There are 4 ways to turn a row about zero (a turn may also mirror it). The second row of each pair is the first, turned, with some noise. The first 36 pairs use one turn. New pairs use 2 turns, one after the other, and a turn may come again.
(in the rows, 128 means zero)
Known pairs, each followed by its turns in order:
[132 139 129 124 109 121 125 136]
[122 119 119 136 128 141 119 115] | (3)

[142 131 145 141  91 119 154  98]
[137 134 162 115 101 153 134 154] | (1)

[ 98 145 130 111 202 125  99 160]
[139 128 147 173 127  82 191 112] | (3)

[136 150 183 131 169 165 132 107]
[126 173 126 153 156 112 169 169] | (1)

[149 156 144 139 115 124 185 134]
[133 119 107  88 123 178 142 145] | (0)

[142 160 115  82 117 106  77 107]
[126  56  93 131 109 112 132 106] | (3)

[ 96 134 108 115 123  98 122 172]
[103 122 124 155 167 127 149  94] | (3)

[111 130 162 111 108  95 193 155]
[181 137 111 156  91 137  80 153] | (2)

[112 142 146 105  83 105 183 145]
[151  71 140 126 122 169 133 168] | (1)

[180  93 149 158 145 126 128 131]
[131 121 108 113 170  83 124 162] | (2)

[166 121 100 101 106 134 154 140]
[128 171 158 100 122 155 140 128] | (0)

[139 109 136 147 110 135 148 132]
[129 136 146 135 125 162 131 122] | (1)

[110 126 110 171  72 137 124 166]
[101 189 151 108 123 150  96 150] | (2)

[ 51 121 138 107 109  40 102 138]
[133 114 201 198 116 144  67 106] | (2)

[119 149 158  87 109 184 151 219]
[120  91  49 152 164 191 170 141] | (1)

[124 185 144 129 103 116 127 111]
[106 113 132 111 100 120 143 177] | (1)

[165 118 108 130 158 153 104 124]
[101 109 112 112 158 122 165 136] | (2)

[174 137 143 163 142 137  97 197]
[129  78 176  97  67 109 131 134] | (0)

[121 160 131 169 192 110 114 103]
[128  84  91 136 112 128  74  88] | (0)

[121 129 122 141 102 169  96 174]
[104 179 123 119 162 165 128 125] | (2)

[169 134 106 121 137 127 160 110]
[141 150 131  94 126 160 112 111] | (0)

[131 106 140 100 173 119 141 182]
[ 99 163 128 152 121 127 194 127] | (3)

[155  93 103 105 144  88  95 184]
[ 74 144 173 103 100  83 129 106] | (0)

[ 96 139 131 118 155 114 112 145]
[128 130 143 176 133 139 139 119] | (2)

[166 139 150 133 157 111 113 105]
[139 111 127  97 132 117  77 120] | (0)

[122  70 109  75  83 126 136 123]
[197 108 120  91 120 158 123  96] | (1)

[122  77 123 128 126 170 133 103]
[167 159 137 135 122 136 159  88] | (1)

[115 100 145 113 119 142 113 142]
[ 93 121 155 131 121 133 133 136] | (3)

[151 135 187  52 157 167  49 108]
[108  54 152 153  28 102 163 153] | (3)

[153 119 117 134 159 132 126 147]
[134 149 129 116 111 122 156 111] | (3)

[ 80 161 131 153 105 102 110 121]
[111 117  79 167 108 120 127 159] | (0)

[131 115 126 106 111 158 168 130]
[159 128 106 101 116 158 126 143] | (2)

[158 132 178 131 121 156 138  91]
[179 107 128 103 163 136 111 153] | (0)

[157 177 151  94 151 142  74 155]
[ 93 153  58 104 152 107 127 163] | (1)

[138 149 143 160  86 110 169 115]
[137 155 119 106  83  96  89 137] | (2)

[ 89 148 156 124 110  95  77 128]
[ 99  89 129 172 135  89  98 114] | (3)

New pairs. What belongs after each?
[102 176 142 109 124 140 165 119]
[157 103 152 108  89 124 144  99] | (3) (0)

[115 138 120 124 168 132 128 107]
[128 148  98 132 136 107 115 112] | (1) (3)

[157 120 115 206 169  85 158  75]
[ 55 129 162  80 167 122 169 174] | (1) (1)

[ 95  85 119 183 106  65 164  80]
[176 101  68  82 186 137 159  98] | (0) (3)

[154 126 111 126 138 152 158 148]
[115 132 114 131 117 165 134 158] | (2) (2)

[100 189 146 127 151 138 133  92]
[ 91 162 141 131 140 163  81 111] | (3) (1)

[110 121 113 150 125 156  96 221]
[142 125  72  93 152 117 195 169] | (0) (0)

[ 87 146 117  84  79 116 117 123]
[134 145 140  76 150 128 136  74] | (2) (2)

[123  95 132 175 196 133 133 157]
[139 203 106 168 129 133 150 112] | (2) (3)

[ 83 124 138  83 106 141 164 179]
[112 133 140 200 153 128 178 110] | (3) (1)

[131 128 172 172 193 110 166 138]
[ 95 102 134  57 140 118 162 166] | (0) (3)

[122 117  81 226  96 117 153 170]
[143  97 134 160 158 149  19 129] | (3) (0)

[158  97 154 116  73 139 121  75]
[124  53 126 130 159 144 124  88] | (2) (2)

[117  92 152 150 136 108 146 134]
[146  84 129 118 153 121 112 119] | (1) (0)

[158 114 113 164 172  93 172 129]
[109 173 147 142 172  80 135  99] | (1) (2)

[ 58  87 108 133  96 123  91 104]
[ 81 138 137 158 124  62 162 157] | (3) (3)

[117 139 104 142 158 148 114 124]
[162 140 125 131 100 127 128 143] | (2) (2)

[128 121  85 170  96 140 166 130]
[131 151  98 154 124 179  94 107] | (2) (2)

[ 51 165 158 111 140 142 127 203]
[180  49  66 110 115 126 148  98] | (3) (0)

[ 69 151  90 181 139  96 166 156]
[152  95 155 148  53 139 152  82] | (0) (1)

[ 60 165 176 143 139 144 106 130]
[161  79 166 178 168 134 109 132] | (1) (1)

[149 153 103 166  51 104 109 113]
[143 176 106  78 113  71 137  89] | (3) (1)

[117 119 142 125 153  85 131 136]
[117 105 128 123 166 102 144 139] | (0) (3)

[113 143 103 175 176  99 127 127]
[103  90 110 155  99  78 126 128] | (3) (2)

[133 135 160 108 149  93 158  86]
[108  93 135 151 144 157 176 119] | (0) (2)

[146 117 129 127 106 109 123 158]
[103 123 110 120 141 106 134 103] | (2) (1)

[161 144 155 163  85 132 116 115]
[108 150 174  93  99 122 137 149] | (0) (0)

[173  72  75 141 128 123  95 129]
[159 154 124 172 139 122  58 159] | (1) (0)

[ 56 171 140 110 157  71 150  85]
[110 162 208  85 104 185 139 142] | (2) (1)

[124 106  96 128 158 131 129 146]
[155 109 111 139  96 121 131 129] | (3) (2)

[129 141 111 120  98  90 100 149]
[134 101 150 128 152 170 119 110] | (1) (2)

[120 107 125 156  93 105 128 117]
[107 123 139 163 135 107  98 121] | (3) (0)

[138 132 174 139 116 123 168 115]
[ 76 119  96 125 118 134 134 114] | (3) (1)

[151 171 111 101  76  95 105 117]
[ 69  89  78 109 131 135 142 133] | (0) (1)

[ 90 137 118 120 109 110  90 140]
[116 165 162 149 113 118 113 143] | (0) (2)

[ 92 111 139 171 131  95 122 152]
[105  96  88 142 119 122  85 125] | (3) (0)

[114 124 123 203 121 106 118 129]
[100 104 130 160 131  88 134  78] | (3) (2)

[119 141 136  81 133  99 136 150]
[126  97 121 138 156 101 162 117] | (0) (1)

[136 117 110 112  99 101  74 121]
[132 107 119 169 168  90 125 115] | (2) (0)

[117 158 130 188 169 118 103  66]
[ 98  73 174 101 158 121 131 182] | (1) (1)

[134 145 150 143 115 138 130 150]
[125 114 132 150 132 144 155 119] | (1) (0)

[113 166 115 136 134 144 128 146]
[140 129 108 146 116 159 137 144] | (2) (0)

[103 131 151  98  78  98  89 165]
[ 94  57 138 139 168 141 123 124] | (0) (1)

[103  79 136  82 113 163 133 131]
[162 155 145  88 141 163 109  96] | (1) (0)

[ 99 118 144 161 149 134  90  91]
[ 93 118 116  93 127  85 110 156] | (3) (0)

[112 167 129 111 133 152 188 124]
[100 128 148 154 126 185 111  96] | (1) (1)

[119 136 101 116 134 140  92 150]
[131 126 136 162 129 114 168 121] | (2) (1)

[111  89 155 152 136 169 138 102]
[ 95  89 153 117 130 121 131 174] | (3) (0)

[127 136  85 197 191 122 101  81]
[111 118  23 127  89 109 133 122] | (3) (3)

[ 92 136 126 124  91 135 110  70]
[116  88 115 128  97 128 100 182] | (2) (3)

[106 120 144 101 181 135 120 155]
[112 161 151 182 127 144 118 119] | (2) (1)

[172 141 134 101 171 139 114 158]
[146 115 156 139  76 168 134 145] | (3) (1)

[157  72 175 155 135 127 112 113]
[ 82 112 141  94 136 107  84  91] | (2) (0)

[142 185 116  96 155 126  68 138]
[ 80 132 138  73 158 123 172 104] | (0) (1)

[124 141 180 118 120 105 103 195]
[152  97 115 159  68 119  85 101] | (2) (0)

[ 96 131 128 161 153 116 166  54]
[ 98 179  94 170 103 128  74 133] | (1) (3)

[143  86 121 119 119 178 151 170]
[181 160  96 116 115 150 144  97] | (3) (2)

[119 158 152 106  90 173 140 165]
[115 144  85 140  64 106 141 137] | (2) (1)

[103 128 122 105 176 105 150 167]
[128 115 164 127 167 103 127 180] | (0) (3)

[135 125 150 139 151  70 170 111]
[173 109  92 124 112  86 117 101] | (0) (1)

